The same things were measured in two ways. Each way mixes the same 9 hidden numbers, adds some noise and spreads widely along 6 directions of its own, which tell nothing about the thing.
(in the rows, 128 means zero)
Some things both ways: the first way, then the second way.
[ 74 167 149 106 135 169  92 140 119 143 149 132 135 132 151 139]
[120 117 111 102 117 134  73 146 129 113 151 111 105 155 148 164 139 111]

[199  82 101 102 153 124 134 147 100 143 177  99 138 130 108 149]
[108 109 132 140 107 109 134 100 140 146 151 144 136 136 125 161 129 143]

[174  90 122 124 164 145 127 131  94 120 120 135 105 138  97  95]
[156 110 121 105 139 113 104 132  97 136 127  95 108 138 169 133 120  73]

[162  99 109 192 100 127 129 158 131 112 108 155 104 130  79 157]
[108  81 116 176 113 104 115 102 117 138 118 147  95 111 141 139  86 107]

[154 105  84 173 116  94 134 130 146 144 154 148 124  87 108 145]
[132  99 131 101  94 120 147 114 128 163 108 130 133 117  99 112 151 107]

[137 107 122 120 152 121 134 118 143 164 120 122 149 148 121  96]
[141 145  92 135 135 135  94 134 106 156 134 125 119 129 123 129 119 149]

[146 139 124 118 134 127 119 127 141 100 149 163 102 109 110 126]
[105 132 162 119 137 134 172 170 138 102 126 106  97 111 122 163 140 121]

[118 166 128 100  97 102 125 123 131 136 183 146 174 150 206 165]
[141 130 106 106 120 127 159 143 120 139 113 133  99 128 131  82 103 133]

[136  95 112 128 155 127 122 126 146 180 106  77 130 129 134  96]
[144 112 117 144 152 122  16  94 118 127 172  54 110 113 118 153 160 151]

[ 32 146 134 179 124 115 118 162 160 155 132 130 161 124 156 156]
[115 110 121 157 142 124  82 121 117 115 144 105 118  85 122 175 170 113]

[138 125 130  95 134 160  96 113  88 139 140  96 156 156 175 121]
[135  93 114  72  94 109 139  88 134 133 156 110 111 165 146 125 160 140]

[142 105 130 133 104 150 133 125 102 117 108 133 108 125 106 139]
[127 129 128 139 123 133 154 119 141 148  98 154 130 111 118 107  82 125]

[145 120 145  97 139 155 127 121 131 137 176 136 138 124 136 136]
[118 103 111  89 103 118 151 153 135 134 166 138  97 132 150 144 135 137]

[124 108 117 163 123 106 137 142 156 120 143 177 118 110 112 158]
[165 126 120  90 144 135 149 149  93 120 101 117 109 104 137  54 137 116]

[ 85 119 151 131  81 138 126 131 134 120 151 118 162 124 125 162]
[150 124  99 140 134 130  86 126 119 157 109 128 160 105 141  75 109  74]

[179 141 124  96 143 136 132 107 120 139 119 131 127 151 122 107]
[146 149 125 108 146 162 153 167 117 142  91 126 138 148 142  99  73 111]

[165 129 100 104  99  86 135 114 147 140 185 121 151 106 161 175]
[102 126 134 178 142 160 137 132 148 140  94 120 147  57  77 120  93 122]

[175 113 120 109 142 130 122 104 146 107 173 139 121 104 141 130]
[112 134 115 106 142 178 110 140 145 133 122 121 172 122 113 143 131 133]

[136 127 127 140 151 140 101 118 137  93 125 141 114 131 137  99]
[132 113 100 128 139 136  87 123 105 152 145 119 118 143 143 157 102 149]

[129  93 136 116 107 140 150 127 131 172 121  62 153 130 105 132]
[128 104 129 158 111 106 118 119 119 153 132 163 124 107 126 122 115 117]

[131 134 126 121 122 137 132 128 137 142 130 121 129 136 103 133]
[112 140 129 132 121 135 135 153 132 132 117 140 136 122 116 117 120 125]

[139 142 110 145 179 148 137 137 134 153 106 130 110 147 105 103]
[118 129 118 105 137 134  92 146 115 128 139 107 148 138 144 134 147 108]

[ 49 149 149 149 124 152 103 148 176 147 149 105 152 118 137 142]
[119 152 126 107 145 151 124 153 124 158 133 131 168 123 106 133 129 152]

[145 104 115 183 129 121 119 144 150 102 153 172 102  86 108 163]
[133  92 146 109 122 131 157 107 146 115 153  90 121 112 124 140 157 132]

[ 84 166  80 182 174 119 138 155 103 150  52 159  60 114  92 116]
[141 136 170 139 137 131 134 108 128 109 122 120 116 137  96 133 130 167]

[128 138 112 176 172 137 136 153 136 140  83 146  92 141 110 109]
[143 112 123 144 159 131  88 129 100 126 142 100 107 124 155 136  91 131]

Other things, the second way, with their names:
(1026): [136 147 128 128 135 113 135 125 131 150 164 161 136 179 165 163  75 170]
(1074): [152 129 133 158 122 112 107 107 130 128 118 120  99 137 124 148 105 111]
(96): [122  94 152 148 144 127 103 123 106 109 113 157 129 103 136 149 133  93]
(144): [126 130 144 138 129 140 137 122 158 108 145  99 138 130 134 128 121 127]
(606): [138 148 118 106 136 148 137 149 127 137 130 130 139 150 140 130 112 130]
(149): [155 140  97 104 114 130  93 126 143 151 145 120 148 159 146 108 126 105]
(689): [133 110 137 104 139 135 131 146 110 158  92 150 132  89 124  97  97  92]
(326): [137 141 124 165 115 146  52  76 155 100 132 113 151 166 104 126 143 151]
(297): [108 104 165 163 140  99 188 160 104 129 133 148  95  60 122 100  99 145]
(305): [ 88 142 128 114 109 147 160 136 153 110 132 150 138 164 112 162 139 172]
(793): [ 87 133 126 129 111 123 112 122 168 127 129 120 148 105 119 163 154  84]
(802): [ 90 129 120 175 124 135 107 129 145 120 135 149 148 118 123 137 111 128]
(309): [145 141 100 129 134 131  31 130 111 133 113  84 126 146 139 137 133  70]
(642): [114 115 131 131 151 137 143 157 143 139 152 103 116  65 122 154 114 120]
(86): [131 136 134 130 153 133 114 155 114  98 142  93 126 121 154 109 147 114]
(1030): [144 165 132 122 145 134  78 121 117  93 116 122 142 156 142 137 160 104]
(868): [117 153 136 133 122 139 157 146 143 120  87 150 145 111 112 123 129  88]
(538): [130 136 131 120 142 107 178 141 113 113 150  97  95  96 127 120 158 161]
(755): [118 106 150  91 139 121 126 133 107 104 134 120 125 120 145 130 160 112]
(306): [137 105  95 115 110 115 110 117 114 173 168 151 139 139 141  86 113 163]
(159): [164 134 154 120 129 109 125 105 136 120 159  70 104 155 121 132 148 139]
(526): [145 104 172 143 133 126 122 101 125 120 149 121 150 126 116 112 143 142]
(891): [145  87 141 103 123 114 115  91 122 155 153 101 129  95 109 106 156 147]
(153): [115  98 141 159 140 133 123 126 124 130 121 107 122  88 115 118  96 120]
(319): [130 144 140  97 136 154  87 143 120 135 107 146 176 148 120 151 160  96]
(884): [155 132 144  99 120 106 173 133 134 150 129 164 135 123 147  75  88 116]
(197): [118 115 174 127 125 143 133 130 155 108 144 128 150 121 111 142 140 133]
(332): [112 102 122 101 120 131 148 131 137 138 148 132 140 110 131  91 121 153]
(690): [138 159 149 136 159 173  73 138 138  89  86  99 170 138 125 138 141  69]
(777): [106  87  98 171 119 115 114 130  97 176 100 151  97  71 113 127  90 112]
(55): [141 128 126 135 126 115 111 127 141 137 131 104 118 114 134 131 123  80]
(258): [133 160 130 141 154 131 118 149 120  95 142 117 119 122 140 119 135 143]
(769): [120  93 133 140 118 121 151 124 114 145 137 152 120 127 124  87  87 172]
(166): [157 115 132 163 134 115 107 113 108 125 162 106  89 131 126 124 113 175]
(748): [119 158 145 140 117 144 132 129 131 103 105 172 152 170 111 151 147 146]
(819): [133 140  89 132 115 144 108 109 135 125 135 119 131 175 135 123 133 148]
(697): [122 123 146  98 112 130 128 126 118 147 100 211 161 145 114 144 146 121]
(323): [105 102 104 137 130 147  95 110 135 121 144 109 123 118 121 157 132 144]
(896): [143 169 104  77 119 156 118 120 136 115  77 124 125 190 120 138 137 122]
(772): [125 108 129 125 105 127 157 121 130 138 127 134 110 137 114 158 137 136]
(310): [149 134 145 165 137 118 128 108 132 143 124  98 118 106  93 104  93 149]
(501): [137 111 142 176 162 137 129 111 140 154 137  73 131  69 112 126  74 122]
(969): [137 100 106  94 113 115 116 122 124 132 177 122 115 144 161 142 151 139]
(292): [126 133 124 137 138 154 140 132 141 117 138  78 108 122 109 133 114 172]
(438): [121 163 133 129 139 128 144 158 126 116 106 143 121 141 141 132 105 116]
(693): [142 134 137  93 132 140 127 166 132 153 113 123 137 121 119 121 114  94]
(214): [104 152  99  90 116 160  96 144 130 123 123 195 169 185 140 163 152 148]
(162): [141 157 118  87 113 122 128 138 119 119 121 150 126 164 133 112 157 136]
(624): [133  94 138 144 138 124 103 124 119 135 137 134 156 113 158 121 116  74]
(750): [120  97 149 128 121 120 175 146 131 144 113 129 112  54  97 112 131  93]
(364): [123 135 146 120 156 125 163 145 119  75 156  99 112 120 155 140 164 149]
(134): [125 123 119 118 103 127 158 111 116 138 117 158 120 157 116 125 130 180]
(72): [145 107 122 109 113 108 144 109 141 136 148 108 103 106 126 103 135 132]
(527): [116 135 110 122 131 128 134 153 115 137 132 141 115 111 125 103 107 165]
(414): [123 129 100 131  95 129 125  86 153 145 133 141 162 159 124 131 144 129]
(1020): [137 116 133 113 121 138 127 115 149 126 136  79 115 139 122 143 130 118]
(470): [135 144 129 118 104 118 153 136 123 160 119 208 146 174 134 123  94 143]
(753): [ 77 114  91 164 110 135 110 131 153 115 175 118  99 128 124 175 122 189]
(804): [105 136 119 160 122 137 150 144 144  98 120 137 124 132 132 128 119 129]
(287): [110  97 148 133 121 106 135 125 118 175 128 144 130  89  99 118 104 136]
(294): [123 124 156 163 134 115 144 116 147  97 136  90  87 105 112 174 143 124]
(357): [ 92 141 102 114 113 159 156 140 160 142 123 169 155 139 119 129  97 153]
(110): [108 118 129 108 125 129 159 139 129 132 134 159 136 122 136 111 111 150]
(375): [109 137 121 112 128 142 150 141 157 144 127 144 155 126 137 133 100 119]
(828): [103 127 137 114 141 153 125 132 131 134 137 108 172 130 115 113 142 158]
(1044): [120 115 123 128 115 119  77 131 123 171 115 139 143 110 120 126 115  75]
(835): [146 117 111 108 125 119 122 109  92 125 126 123 108 148 139 102 146 156]
(84): [111 124 140 159 127 131 170 150 148 118 123 134 140  94 126 101  98 110]
(668): [174 142 130 109 133 111  95 110 107 101 103 103 106 144 149 120 172  70]
(155): [121 102 131 134 146 129 108 120 115  99 162 104 133 104 144 143 174 130]
(85): [ 99 138 109 121 121 154  80 127 161 111 142 131 152 125 110 172 168 122]
(359): [134 172 134 125 131 139 143 164 133 124 124 167 120 146 117 142 110 153]
(327): [112  89 141 138 103 109 140 122 132 130 154 184  89 167 150 199  93 154]
(829): [131 127  96 103 125 141 120 123 139 131 110  77 121 116 127 132 143  93]
(495): [144 173 137 118 159 161 146 148 145 156 101  86 152  94  85 147 117 123]
(366): [181 108 140  81 114  96 188 113 110 149 124  88 101 117 124  72 153 113]
(171): [110 141 115 147 134 148 116 144 125 115 107 112 114 121 109 122 111 144]
(640): [146 125  92 102 156 130 103 122  92 146 157 115 121 135 153 122 127 175]
(401): [173 145 139 115 132 122 110 131 106 129  99 107 116 159 133 132 137  88]
(334): [ 96 122 120  95 115 118 147 161 121 124 143 116  99 138 151 168 145 120]
(317): [155 108 145 111 137 126 114  98 128 155 118  92 156 119 129 110 118  80]
(168): [120 125 111 124 120 129 150 129 130 142 108 128 113  97 101 107 116 148]
(937): [ 96  95 121 194 129 127  85 125 126 146 164 164 120  91 117 156  80 173]
(208): [127 160 145 123 133 151 139 114 165 127 146 108 155 139  91 152 141 175]
(602): [129 149  93 123 130 148 154 134 122 142 106 147 128 140 130 130 105 152]
(636): [121 160 124  97 124 143 118 133 132 125 122 169 153 161 132 125 132 153]
(633): [115 109 150 149 129 144 124 105 147 102 110 116 142 104 108 119 136 107]
(695): [126 135 125 153 137 104 139 126  96 104 145 144 112 146 157 100 125 165]
(399): [138 145 140 122 131 131 113 103 165 140 149 102 141 112 109 157 129 130]
(710): [138 115 134 128 116 112  86  99 124 159 138 113 141 137 116 119 130 126]
(1073): [118 142 103 131 111 142  87 124 111 102 112 167 129 161 112 136 183 162]
(74): [156 168 113 110 138 142 111 122 148 130 130 125 152 179 155 127  92 125]
(448): [142 127 145 162 123 103 145  99 134 106 153  83  95 156 143 159 126 133]
(454): [152 115 126  77 137 129 153 140  94 136 146 130 112 126 130  98 147 172]
(131): [121 126 118 119 120 137  97 142 116 124 113 103 129 129 117 119 160 101]
(314): [146 134 140  69 130 144 116 155 135 127 142 135 148 131 134 114 158 108]
(902): [108 104 150 169 124 139  92  99 156 125 152 140 155 102  96 180 149 135]
(240): [107 118 145 162 134 154 103 126 144 100 124 113 128 110  98 171 141 130]

Some of these things the first way, each followed by its name:
[121 147 123 133 116 112 153 127 147 104 130 118 119 126 132 141] -> (297)
[125 123 132 114  98 134  75 137 112 127 154 149 143 136 148 150] -> (896)
[145 132 113 125 168 153 121 115 115 150  98 129 120 149 135 106] -> (323)
[129 103 134 124  90 130 118 141 120 142 167 116 180 141 131 174] -> (414)
[172 124  99 135 169 147 110 132 146  98 140 127  92 121  98 126] -> (828)
[131 129 155  53 129 137 115  88 114 105 197  99 184 138 209 122] -> (969)
[148 139 108 138 129 127 121 127 127 105 122 134 101 119 123 136] -> (153)
[106 133 109 126 125  88 128 128 158 158 139 120 172 137 135 141] -> (1073)
[101 157 116 160 156 142 141 155 146 177 102 147 116 155 125 137] -> (527)
[129  97 136 104 103 140 112 116  90 107 103 116 113 119  88 107] -> (1074)
[167 108 148  67 118 140 154  72 121 135 142  96 156 140 135  87] -> (149)
[ 66 135 146  96 129 157 111 111 121 168 123  56 163 119 144 103] -> (319)
[103 145 114 152 147 137 119 133 111 144  81 152 106 140  98  91] -> (309)
[143 137 129 121 138 149 132 131 110 122 116 136 109 132  99 142] -> (144)
[116 146 124 142 133 137 138 120 142 148 125 142 104  98 108 112] -> (693)
[144 114 140 101  93  95 139 108 134  68 153 122 140 130 149 117] -> (1030)
[123 135 104 166 145 136 148 147 139 148 107 128  81  90  76 147] -> (197)
[115 155 108 179 133  92 143 178 151  93 130 171 131 167 125 168] -> (695)
[126 147 116  97 105  87 130 116 136 112 151 107 161 130 140 137] -> (748)
[ 34 129 157 146 121 158  75 146 163 101 158 120 141 102 147 153] -> (454)
[111 117 118 119 135 139 129 102 118 170 116  58 144 120 176 103] -> (891)
[155 117 106 162 126 125 163 153 129 171 137 147 118 126 102 154] -> (793)
[101 167 135 108 104 129 137 126 128 122 143 112 156 150 153 158] -> (802)
[ 95 130 112 142 144 156 126 150  98 155 128 123 102 104  94 133] -> (1044)
[ 68 148 127 165 133 166 114 143 109 160  75 153 106 140 119 128] -> (168)
[138 119  98 110 171 164 118 127  88 142 111  82  91 113 102 101] -> (287)
[100 139 141 158 128 145 129 135 163 130 129 131 134 134 131 125] -> (214)
[116 153 112 101 145 124 110 105 107  93 125 136 109 108 128 118] -> (240)
[108 122 124 100 130 129 124  93 107  81 138 101 115  87 138 113] -> (902)
[114 142 159 120  96 159  87 120 166  98 142 137 144 146 140 140] -> (753)
[151 110 118  86 159 137 153 100  74 140 130 119 110 120 144  96] -> (399)
[ 85 140 148 150  97 140 164 144 119 124 139 136 116 109 139 161] -> (884)
[ 54 128 146 149 104 150  74 150 134 101 123 121 149 138 137 147] -> (835)
[131 119 126 189  91 115 123 142 164 151 137 184 144 128 133 154] -> (829)
[125 119 132 130 130 134 110 145 118 130 149 157 153 153 134 154] -> (602)
[117 151 119 184 149 139 161 164 129 173  58 164  92 165  73 119] -> (438)
[147 121 148 113 118 174 114 133 126 118 162 139 129 132 114 164] -> (357)
[100 126 131 147 137 113 119 135 151  73 158 140 143 123 151 151] -> (155)
[215 131  92  99 180 131 139 118 110 131 128 148 103 149 101 112] -> (305)
[114 156 114 110 160 130 144 121 125 131 131 104 118 128 148 126] -> (937)
[128 153 122 111 100  91 134 107 138 100 148 135 136 112 153 138] -> (690)
[143 162 109 174 101 107 138 116 182 135  85 166 110 140 119 113] -> (171)
[162 133 123 125 147 122 154 136 100 106 145 179 109 140 130 131] -> (74)
[ 91 104 135 131 129 137 139 127  84 167  60 115 131 146 105  89] -> (668)
[103 131 124 153 131 117 133 127 155 187 116 137 136 114 133 113] -> (495)
[121 126 106 153  94 108 125 147 142 152 108 117 128 121 105 165] -> (326)
[ 86 121 134 124 123 146 115 100  90 121  90 124 127 122 125  88] -> (366)
[ 93 151 115 142 112 122 100 143 133 151 125 107 163 149 166 147] -> (134)
[149  92 131 107 128 150 111 119 121 172 117  85 156 132 101 112] -> (772)
